Every row belongs to one group in each of 4 separate groupings. Each group adds its own fixed numbers to the row, and there is some noise. The rows also spread widely along 14 directions, which tell nothing about the answers.
Some rows, each with its group in each grouping after it:
[ 22  27   1 -52   4 -17  87  31 -39 -19 -26  -3 -27  27 -64   4  -6  38
 -28  18  14 -25  -9 -10 -16 -30 -64  14 -10  29 -13   3  49 -52  17  72
  -6  -8 -13  74 -10  38]	J136 tusap J337 L
[ -3   2   0   5   0  26 -29  -8  40  -7   5  15  -1 -18  -5  -8  -1  -3
  -1  17 -22  25   5 -26 -24 -11  27   6   4 -21  33   0 -12  11  19  -9
  18 -20 -37  -9 -33   4]	J568 Peg J186 L
[ -8   4  -9   9  21 -15  10   2  22  24   0  29   4 -12  26  -5  22   3
  21 -33 -18 -17 -25  19  20   5 -25  -4  19 -27  10  12   2   8  41  -9
  -7   8   2  -1  31 -20]	J939 Peg J337 F
[  2   0   7  13  -9 -14 -19  -5 -17 -19 -20   9  -6 -12  27 -20 -18 -16
  22  24 -25 -29  58 -33 -48   9  49  16  21  70 -28  13   3  21  11  45
 -29  44  37  49 -12  -7]	J568 dera J585 H
[  9  23 -37 -15   8 -19   5 -34  22 -36 -18  36   6  17  24 -66  58 -34
  83  59 -66  25  23   2   7  59  -9  20  41  62 -34 -11 -17 -16  27  16
  11 -22 -15  20  -7 -69]	J136 Sed J593 H
[-22 -15   4  27  41  -1 -20  39  19  33  -9  -3 -22 -15  16  -6  45  29
 -29 -61 -18 -26   7   5 -36 -37 -37 -27 -34 -10  19   4  28  33  43  48
  26  13   5   5  38  21]	J939 tusap J593 J
[ -6  -9   0 -29  16  -4  30 -20  -9  -2  15 -11  16  23  -9 -13  32  37
  35 -42  12 -11 -12 -17  -4 -55 -14   1  15  30  27  14  32 -15  10  12
  18 -54 -30 -17 -20  -3]	J568 dera J585 J
[-17 -23  13  15  25  -4   5  10  39  37 -54  10  33  11  64 -11  22 -28
  17 -59   4 -47  21 -12 -17 -26  15   1 -23  43  -3  24   1  48  50  26
 -17  22  12  -3  17  -5]	J136 rer J186 F
[ -1   8  -4 -12 -11 -19   3  -8   6  -2  -4  22  17 -19  -6   7 -34 -10
  10   8   7   1 -21  -8  20  17   8  17  33 -21  -1   1 -22  -2  13 -30
 -18  13  -3  14  -7  -6]	J939 Sed J186 F
[ -5   9 -33  10  16  18  -9  21   8  14 -16 -12 -43   1  -1 -38  20 -13
 -17  70 -25  16  69  14 -20  19 -44 -17 -17  13 -21 -25   3  -1  19  33
   7   0 -46  16 -10 -17]	J136 Pefa J337 F
[ -4  -6 -30  59  -1  20 -60  21  -1 -15  24  30  -2   2  24  12   9 -26
 -20  -2 -22   3  23   1 -56  10  61   7 -12  -5  28   9 -24  48  25 -11
 -29  22   1 -12  24 -33]	J568 Pefa J337 J
[ 11   9   6  10 -17  24  21  -6 -15  -4   1   3   0  16   9   4   2 -23
   7  23  -8  -4   6   6 -14 -10  30  25   5  13  10  11   5 -16  25  -7
 -17  15   2  26   8 -21]	J568 rer J186 J
[ -8  -9  21  20  -3  34  11   6 -16   6  23 -55 -54  15 -29 -11  13  -2
 -36  39  -4  15  34  23 -23 -36  -3  -4 -30   2  -3   3  27 -34  12  30
  26  18 -17  -1  -8  27]	J939 tusap J337 F
[ -7   0  -2  11   3   8  -7   2  -9 -20   5  -6 -10   9 -10  -1   8   5
 -11   4  -4   4  11  -7 -24 -16  14   8  -7  20   3   5   8   3   0  22
   3   2  -5   9 -10   9]	J568 tusap J593 H
[ 40  14  24 -34 -16   7  57 -22  21  -2 -16  -9 -11  21 -17 -26   8 -28
  35  53 -29  -5   4  25  -9 -15  14  19  25  26  -8  18  12 -67  55  25
   7   2   0  35 -25 -13]	J136 tusap J186 L
[  9  23  -1 -14 -25   2  34 -18 -39 -20  -3   5   2  19  -9   5 -12   1
  29  44  14 -10   1 -11  -4   9   3  30  23  29   2  -6   4 -39   6  -2
 -34 -29  -5  32 -13 -40]	J568 Sed J186 F
[-26   2   7 -14 -13  29  60 -27 -51 -12  30 -40 -12  29 -53  22  -2  31
 -11 -12  53  18 -19  16  44 -31 -12  15  -1   6 -29   6  41 -42 -62 -18
 -16   8   6   2  -8  30]	J568 Sed J593 L
[ 31 -11  20  -9 -13 -19  68  -7 -22  14  34 -39 -36  21 -45  14   3   9
 -19  -9  -3 -31 -17  75   3 -44  10  -2  28   3 -23  25  36 -72  29  13
 -14  40  27   5   8  24]	J568 Pefa J337 L
[  7  -5 -21 -17  18 -86  12  18 -18 -62 -10  45  75  27  -2  12  -2  14
   7 -90  -8 -27 -78 -55  -3 -11  29  56  -2  22  30  22 -28  19  61  19
  19 -21   9  29  29  24]	J136 tusap J593 J
[ -1  -2   4  -3  -1   9  18  18  -3  15   3  -8 -13   1 -28  31  -6  25
 -30  -9  32 -16 -17  25   2 -23 -21 -11  -6 -21   5  -6   1 -15  -1 -10
 -33   7  -4  -6   7   8]	J136 Pefa J186 F
[  2   0  27  23  -7  22  20   9 -16  -1  38  -6 -53  -6 -24  21  56  34
   6  -9 -14 -18 -14  66 -24 -19  -7 -13  12   5 -10   7  27 -29   2  16
 -38  52  52   0  48  -6]	J136 tusap J186 F
[  5  -1 -12 -66  -5 -39  30 -12  34 -17 -29  22  21   2 -45   7 -16   7
   0 -26  22 -13 -17 -13   1 -23 -13  -2  43  35 -24  13  -7   0 -29   6
 -18   5 -13  -8 -51  32]	J568 Sed J186 H
[ 15  -4  45  -1   4  23  25  -9  46 -20 -25  17   2  27  -3  18  63 -11
   8 -10 -11 -25 -33  26   7 -13   5 -10 -38  31 -30   0  -7 -37  18  20
 -26  23  61  -2  28  -6]	J136 Pefa J585 H
[-21 -10  20 -36  17  -8  56 -28  13  37 -23 -34 -16 -12  -1 -24   0  22
  21 -30  11 -17  21   2  31 -38 -32 -16  16  28 -43  22  48 -19 -11  28
  12  25   6  12 -29  40]	J568 Pefa J337 F
[-11  32 -29  31 -24  47  -9   0 -35 -30 -23  10 -10  30  12 -11   6 -44
   4 101   3  19  61 -14 -19  53  16  18 -19  50 -33 -29 -23   9 -24   1
 -47  16  -3  52   2 -57]	J568 Pefa J186 H
[ 12   1  -1   0  -3 -34   4  -8  19 -30 -38  36  46  23  35  -5   2 -44
  28  -4 -16 -22 -11 -20   1  29  34  37  -1  42 -17   5 -35  -4  51  11
 -18   0  27  19  12 -35]	J136 Sed J593 F
[ -3 -29  20  16  26 -22  -3  14  35 -27  29   0  -7   7 -17   3  65  21
 -15 -80 -41  -2 -47  33 -18 -42  16   2 -23   4   7  21   2   2  41  29
  34  35  30 -35  38  48]	J136 tusap J593 F
[ 26 -11  -6  -7  -6 -57 -10 -11  11 -17  23   3   9  -7 -15 -15 -17  -4
   9  -8 -33  -4 -22  10 -16  -9  40  16  49  -2  19  18 -19 -22  51   1
  24  -3  -7  -8 -20   3]	J939 tusap J593 H
[-24 -12   4  45   2  24 -11  -3 -10   7 -13 -19  15  29  28   4  42 -37
 -17  20  16 -15  12  30  36  18  -1  -8 -37  12 -23 -28 -28  -9   8 -23
 -21   1   8 -13  39 -37]	J568 rer J186 H
[-11   3  -5 -19 -10  13  33   1 -16 -32  12  -2  14  34 -53  33   9   2
 -33  -9  36  19 -39  11  25 -20  -9  16 -14  -7  -8  -7  -9 -19 -31 -29
 -10   8  -9  -7   6  24]	J568 Sed J186 J
[-22   4 -27  21 -12  17  -5   1 -16 -12  16  13 -25   1   8  -6  22   3
  17   1  -2   5  48   6 -43   4  17   6  28  53 -22   9  10  47 -41   6
 -50  53   7   5   6 -14]	J568 rer J186 F
[-23   4  -8   5  13  27 -11 -13  16  12 -24  -3   2   0  20 -32  30 -16
  16  44  -8   8  34  -4  19  16 -21 -10  -8  10 -14 -23  -7   4   3   0
   7 -17 -27   5  -8 -29]	J568 dera J186 H
[-14 -14 -13  27   0 -19 -27  -4 -24  -8  31 -23  -9   2  -4 -21  33  -4
  -7  10 -20   3  20  22  -5   7  13  -1  11  16 -11 -12 -17  -1  13  -4
  14  12  -1  -5  18  -8]	J568 tusap J186 J
[-27  -7   9  44   1  41 -22  -3 -15   5  29 -13 -23 -10  11  -3  28  12
  -6  -1 -12  19   9   0  -6  -4   9   1 -18 -18  10  -5  13   3  -3  -8
  11  13   7  -2  29 -11]	J939 rer J593 J
[ -5   7 -12 -13   6 -23  75   2 -41  19  -6 -22   0  29  -9  -1  -2   7
   3 -22  21 -17 -17  29  41 -11 -33  12   9   7 -32  12  31 -24   9   4
  -8  34  17  50  33   5]	J939 Pefa J593 J
[-52 -27  -9 -18  16  39 -10 -30  49  36   8 -11   1 -29 -10  -5 -13  10
   6 -47  46  34  27  -6  31 -35   8 -24  28 -17 -14  38  22  55 -78 -40
  -7  39 -28 -64 -53  49]	J136 dera J337 H

New rows, each followed by its group in each grouping:
[-12  10   1  19  -3   4  26   2 -38   1  12 -19 -12  14  -3 -10  11   3
   8  16  -9  -2   2   6   4   2   0  16   2   4  -5  -2  13 -14  20   8
  -2  12   3  37  23  -7]	J939 Peg J186 L
[-11  -3 -20 -40  22 -42   4  -5 -18 -22  27   5 -22 -32 -42 -20  10  77
  17 -32 -20  -3  -4 -32 -19 -31 -35  -6  49  14  19   3  34  -1 -10  40
  27 -33 -34   0 -33  33]	J568 dera J337 H
[ 25  18  25 -31 -35   0  45 -31 -28 -26 -10   7  16  26 -20  27 -15 -12
  18  36  31 -27 -17  -3  18   2  10  23  20  34 -28  -2  -2 -72  -8 -10
 -51 -11  34  34 -11 -30]	J568 Sed J585 J
[  1  26 -14  33  13  40  12  37  11   8  -3  48 -19  -9  12  29  10   0
 -23   2 -10   5 -25  32  -2  13 -16   7 -20 -49  15  -3   7  22  26 -13
 -38  40  11  36  49 -17]	J568 Pefa J593 F
[-13  11 -28  31  27  31 -42  19  36   5 -26  34  10  -6  35 -13   9 -22
 -13  18 -19  19  12 -20  -5  17   0  -1 -35 -26  29 -14 -20  41  36  -6
  10 -24 -41   6   1 -25]	J568 Pefa J593 H
[-20  -5 -39 -52   8 -25   6 -16  20 -40   6  10  11  20 -55 -20  56  24
  15 -19   9  29  -8  -7   9  -3 -49  -9  22  45 -28 -17 -20   0 -55  -3
  11 -28 -37 -40 -28   6]	J136 Sed J186 J
[-51 -20   3  27  44 -11 -23  19 -14   6   9 -10  -1 -20   0   1  34  53
 -31 -80  12 -19  -8 -25  13 -26 -31 -18 -40 -10   4  -5  21  36  -2  28
  20  -4   3  -5  34  49]	J568 tusap J337 L
[-29  14  -1  50  -5  55 -24  31 -33 -12  24  -1 -40  -9  -8  14   5  13
 -30  23   4  23  21  -6 -41  -1   9   8 -31 -13  18  -8   9  37 -13   7
 -19  42   0  29  27  10]	J939 tusap J186 F
[ 10  -6  -2 -20  20 -18   4   8  37   6  23  13 -24 -24 -34 -18  27  26
  -8  -5 -31   3 -15  31   8  -9 -45 -26  26 -27  -6 -12   5 -19  22   3
  19   4 -13  -6   2  17]	J939 dera J585 L
[  5 -12  -8  19  -4   7  -9  14  30   9  -8  -6  -2  26  11  -2  -3 -43
 -19   6   1  -8  43  15 -43 -19  28  -2  -7  33 -15  16 -13  28  14   8
 -25  44  -6 -17 -14   0]	J939 Peg J585 F
[ -5  10   3 -17   9  -7  17  -3  23  45 -21  27   2 -40  25  -6 -16   9
  37 -37  -6 -23  -4  -7  -6 -15  -4   0  48 -15  10  32  28  24  26   0
 -20  34  14  32   3  -4]	J939 Sed J186 J
[-28 -12  13  23  21  -7 -50   0  -6 -20  23  -2 -28 -53  -8 -12  23  55
 -20 -13 -37  11  -9 -24   2  -1 -15 -10  -7 -23  11 -26   3  -2   4  19
  42 -12  -2   1  13  31]	J568 rer J593 H
[-11 -16 -11  10  30 -61  33   9 -55 -21  16 -28  25  44   2 -14  32  14
   3 -52 -10 -31 -32   4  21 -27 -10  25 -21  29  13   3  10 -24  66  29
  33 -39 -15   2  38  12]	J568 Sed J337 F
[-26  50 -44  12  19 101  14  41  11 -18 -10  67 -34   6  -1   6  37  26
   1  27   2  58  11 -26 -38   5 -55  15 -36 -19  41  -9  37  61 -30   6
 -28  -4 -60  32  13 -23]	J136 rer J593 F
[ -8   1 -26 -10  14   4   1   3  41  -6   4  46   7  -6  -6   0  24   9
  15 -41  -3  10 -20  -1  -7 -12  -6  -4  25  -7  19  20   2  35  -6 -13
 -13   5 -21 -29  -7   0]	J939 rer J337 H
[ 12 -11 -27  15  -1 -16 -10  20 -15 -18  -6 -13  26  54  -3  -6   3 -49
 -29  21  15  -5  29   8 -19  -2  22  15 -22  39  -8  -5 -33   4  30   3
  -9   0 -25  -3   2 -11]	J136 tusap J585 J
[ 26  40 -63 -24   9 -29  29  31  -8 -54  21  59  -5  30 -41   1  40  41
  10   9 -27  15 -47  -2 -34  12 -54  20  17   1  44 -22  -8 -11  36  14
  -1 -66 -57  16  10 -46]	J939 Pefa J593 F
[ -2 -13  -7   4   7 -19 -25  15  -3  -4  22   2  17 -19 -27  16 -37  19
 -28 -33   6   6 -30 -21 -11 -29  33  17   9 -47  52  11 -13   9  35 -21
  11 -23 -36 -20 -14  36]	J136 Sed J186 L
[-18 -26  -6  55  25  -8 -68  24  39  24 -22   8 -15 -14  51 -18  43 -39
 -20  -4 -30 -30  64  21 -36  23   4 -30 -27  25 -30 -10 -27  41  39  33
 -20  36  21 -25  32 -24]	J136 Sed J337 F
[-12  10 -10 -10   7   0  29   3 -15 -14  11   3  -7   6 -31   2  18  22
   1 -14   8   5 -23  15  12 -18 -16   6  14   6  -3   4  16   2 -12   1
  -8  16  -4  15   5  18]	J568 tusap J186 H
[ 12   8  12  15 -28  -7  -2  -3 -49 -16  71 -12 -49 -34 -55  25  -4  50
  -9  20  -6  -2 -35  48  -7  -4  10  -3  55 -39  13  -3   9 -46 -10 -20
 -27  26  26   9  21   0]	J939 tusap J186 H
[-22 -11 -11   4  14   0   9   3 -12  11   8 -32 -19  11 -11  -9  11  27
 -16 -21   9  -2  24   2 -14 -35 -20  -8 -12  23  -7   0  25   4  -6  24
  12  -5 -23  -8 -14  20]	J568 Pefa J593 F
[  1  42 -14 -10 -19  64 -12 -20  13 -54 -22  73  22   3  21  -6 -13 -26
  64  45  -9  48  16 -84 -43  24  57  53   9  36  25  20  -2  37 -17  -7
 -35  -4  -9  44 -32 -34]	J136 Sed J585 J
[-10  -8  12   5  17  22  26  16 -45  21  12 -71 -43   5 -38 -24   4  19
 -39  50 -10  15  20  25  14 -36 -35  -3 -26 -25  11 -17  34 -45  37  27
  51  -5 -46  23   2  39]	J136 dera J186 H
[-10  17   1  14  26   3  14  25 -34 -18  12  15 -26 -22 -11  -5  13  40
   3 -16 -29   5 -28 -12  -3 -14 -10  19  -5 -22  28  13  37   7  33  34
  16  18   2  49  34  35]	J136 tusap J337 H
[-18   4 -21  18   2 -17 -13   3 -33 -17  11   8  22   0   9   5  -8  14
  13  -9  14  -1 -13 -19  11  18  17  21   4  -1  15 -10 -25  14   8 -24
 -19 -15  -8   7  18 -21]	J136 Pefa J186 F
[ -1 -17  29  13 -27   2   0 -31 -11  -3 -15 -21  30  17  24   8 -24 -42
  -1  13  20 -17  11 -15  20   5  56  27 -10  19 -23   9 -21 -36  14 -14
 -11  10  30   6   0 -16]	J136 rer J593 J
[-14 -12   1   4 -12  33  -5 -38  50  84 -37 -17 -10 -14  57 -36   2 -65
  23  51  22 -16  92  38  30  27 -14 -40  31  15 -67   5  -3  -4 -19 -28
 -38  36   2 -17 -25 -61]	J939 rer J337 J
[  9 -13   5  28 -10  15  22   7 -13  13   6 -37  16  53  11  -1  -6 -52
  -9  -5   4  -6  11  20 -34 -48  68  29 -18  18  29  39   5   3  61   0
   8  23 -11   1   4   0]	J939 tusap J186 J
[ -8  -5 -10  -2  14 -22  28  -9  -3  38  -2 -19   0  15   6 -18  23  -8
  10  -2  13 -28   6  39  41   3 -42 -20  14   0 -27  -6   9 -34  24  -6
 -10 -20  -7  -8  11 -27]	J939 Sed J337 L
[ 19  35   8 -16 -42  44  53 -12 -22 -45 -11  29   4  47 -22  38  -8 -16
   4  72  35  -2 -10  -2  -2  20   3  36  -8  25 -16 -11  -6 -55 -26  -7
 -59 -11  14  36  -7 -55]	J568 dera J593 F
[ 24  -6   7   1 -17 -31  12   5 -46 -15  36 -10   8  23 -32  49  -3  39
 -17 -30  23 -44 -47  16 -23 -35  14  14  17 -12  36   8   2 -57  29  -2
 -28 -43  11 -15  14 -25]	J136 Peg J593 J
[-12 -13   7  41 -11  54   0  -3  -6  46   6 -39 -43  20  19   0  31 -11
 -16  19  23 -27  81  45 -45 -27   4 -30 -10  41 -27   5  35  -7 -21  18
 -49  17   7 -22  -5 -39]	J568 rer J593 L
[-17  -8   4  27   7  -6 -18   7 -14  -8 -27 -12  -6  14  27 -22  29 -16
  -6  19 -14 -29  46 -27 -27   7  -1  -3 -32  56 -19 -11  -4   3  23  52
   0  -7   6  17  12 -18]	J939 rer J337 H
[ 15  -1   9  -7 -10   6  28 -19  -5  -1  35  -9   4   8 -11  -1 -14   1
  24  11   1  11 -26  15  18 -22  23  20  30 -22  28  13   7 -33  31 -31
   5 -15 -19  -9 -12  -8]	J939 dera J585 F
[ -3   0 -89 -20  22 -51  23  18   6   7  11  17  16  30  -8 -30  14 -14
  20 -37   0   9  18  38 -15 -12 -21   7  60  35   0  19  -5  60   9 -17
 -16   8 -71 -28 -15 -12]	J568 Sed J186 F
[ 38   0  -3 -20   3 -82  -1   4  17  -1 -17   6  -2 -13  -6 -40  -7 -23
  -6  43 -44 -35  12  21  10  35 -22  -8  34  20 -45 -24 -33 -47  70  30
  12   6  11  43   1  -9]	J939 tusap J585 L
[ 13  18  14 -14 -19  22  33   8 -18 -16 -10   0 -29   5 -35  21 -24   9
 -18  29  15  -3   8   3 -27 -19   8  15   7  15 -15  18  26 -25 -14  28
 -32  37  19  44 -15  19]	J136 tusap J593 H
[-34 -10 -32  43  22  12 -36  35 -32  41  -7 -19   2  -2  34  -7 -21  -4
 -29 -23  24 -14  55 -21 -41 -27  12  -2 -16   0  33  11  12  74  20   5
  -8   6 -42  10   3   4]	J568 tusap J186 J
[  7  -5 -31  34   6   2   6  21  -6 -37  36   4  -9  62 -14   0  66 -20
  -4 -18 -21   8  -2  49 -43 -20  21   4  -6  46  -1  12  -6  22  10   8
 -20  34   3 -30  31 -16]	J939 Peg J585 H
[-38   7  -3   4  18  19 -22  -6  39 -56   5  77  36 -24  10  19  27  34
  26 -75 -11  33 -60 -61   3   6  22  30 -11 -11  24  12 -11  64 -27 -14
   2  13  18  -3  20  18]	J568 dera J593 F
[ -2  -1   1   6 -11  24  24 -10 -22  -9  32 -15  -7  32 -22  19  22   0
  -3 -11  23  -2  -5  26 -12 -32  20   7   3  13   3  20  18 -19 -13  -8
 -20   8   5 -17   3  -6]	J568 tusap J337 J
[-23  -7   6  33  12  75  -7  21  18  30 -42 -22   7  49  23  16  39 -36
 -40  18  42 -14  38   1 -16 -23 -15 -20 -89  12   3 -17  -7   8   9   5
 -22 -18 -15 -15  12 -31]	J136 Pefa J186 J
[ 18  23 -40 -33  12 -29  38   8  18 -21   3  60   8  -5 -22  -3  18  14
  24  -4 -23   9 -54  36  32  26 -38  12  53 -26  -3   1  -6  -9  16 -18
 -17   8 -10  18  22 -21]	J136 dera J593 H
[-25   5   7  -6   4  31  15  -4  -6  12 -21 -15  -7   2 -14  -3 -10 -11
 -22  27  24  15  15 -21  30  -4 -31   1 -27 -17 -17  -9  12 -17 -12   0
  10   3 -15  23  -6  15]	J939 Sed J337 J
[ 21  -1  14 -20  -5 -28  50  -1 -21  -1 -14 -21  10  19 -17   5 -31  -7
  -5  -2   9 -24 -18  11  10 -28  15  24  14  11  -4  26  17 -43  42  19
   1   9   7  31 -10  19]	J136 tusap J593 H
[  4 -24  -9   0   1 -25 -19 -42  34 -28  26   0  16  12  16 -53  51 -36
  46  -3 -56  25  13  17   7   7  43   9  34  51 -30   7 -28  -5  19 -16
  30  17   0 -33  -6 -12]	J568 rer J585 J
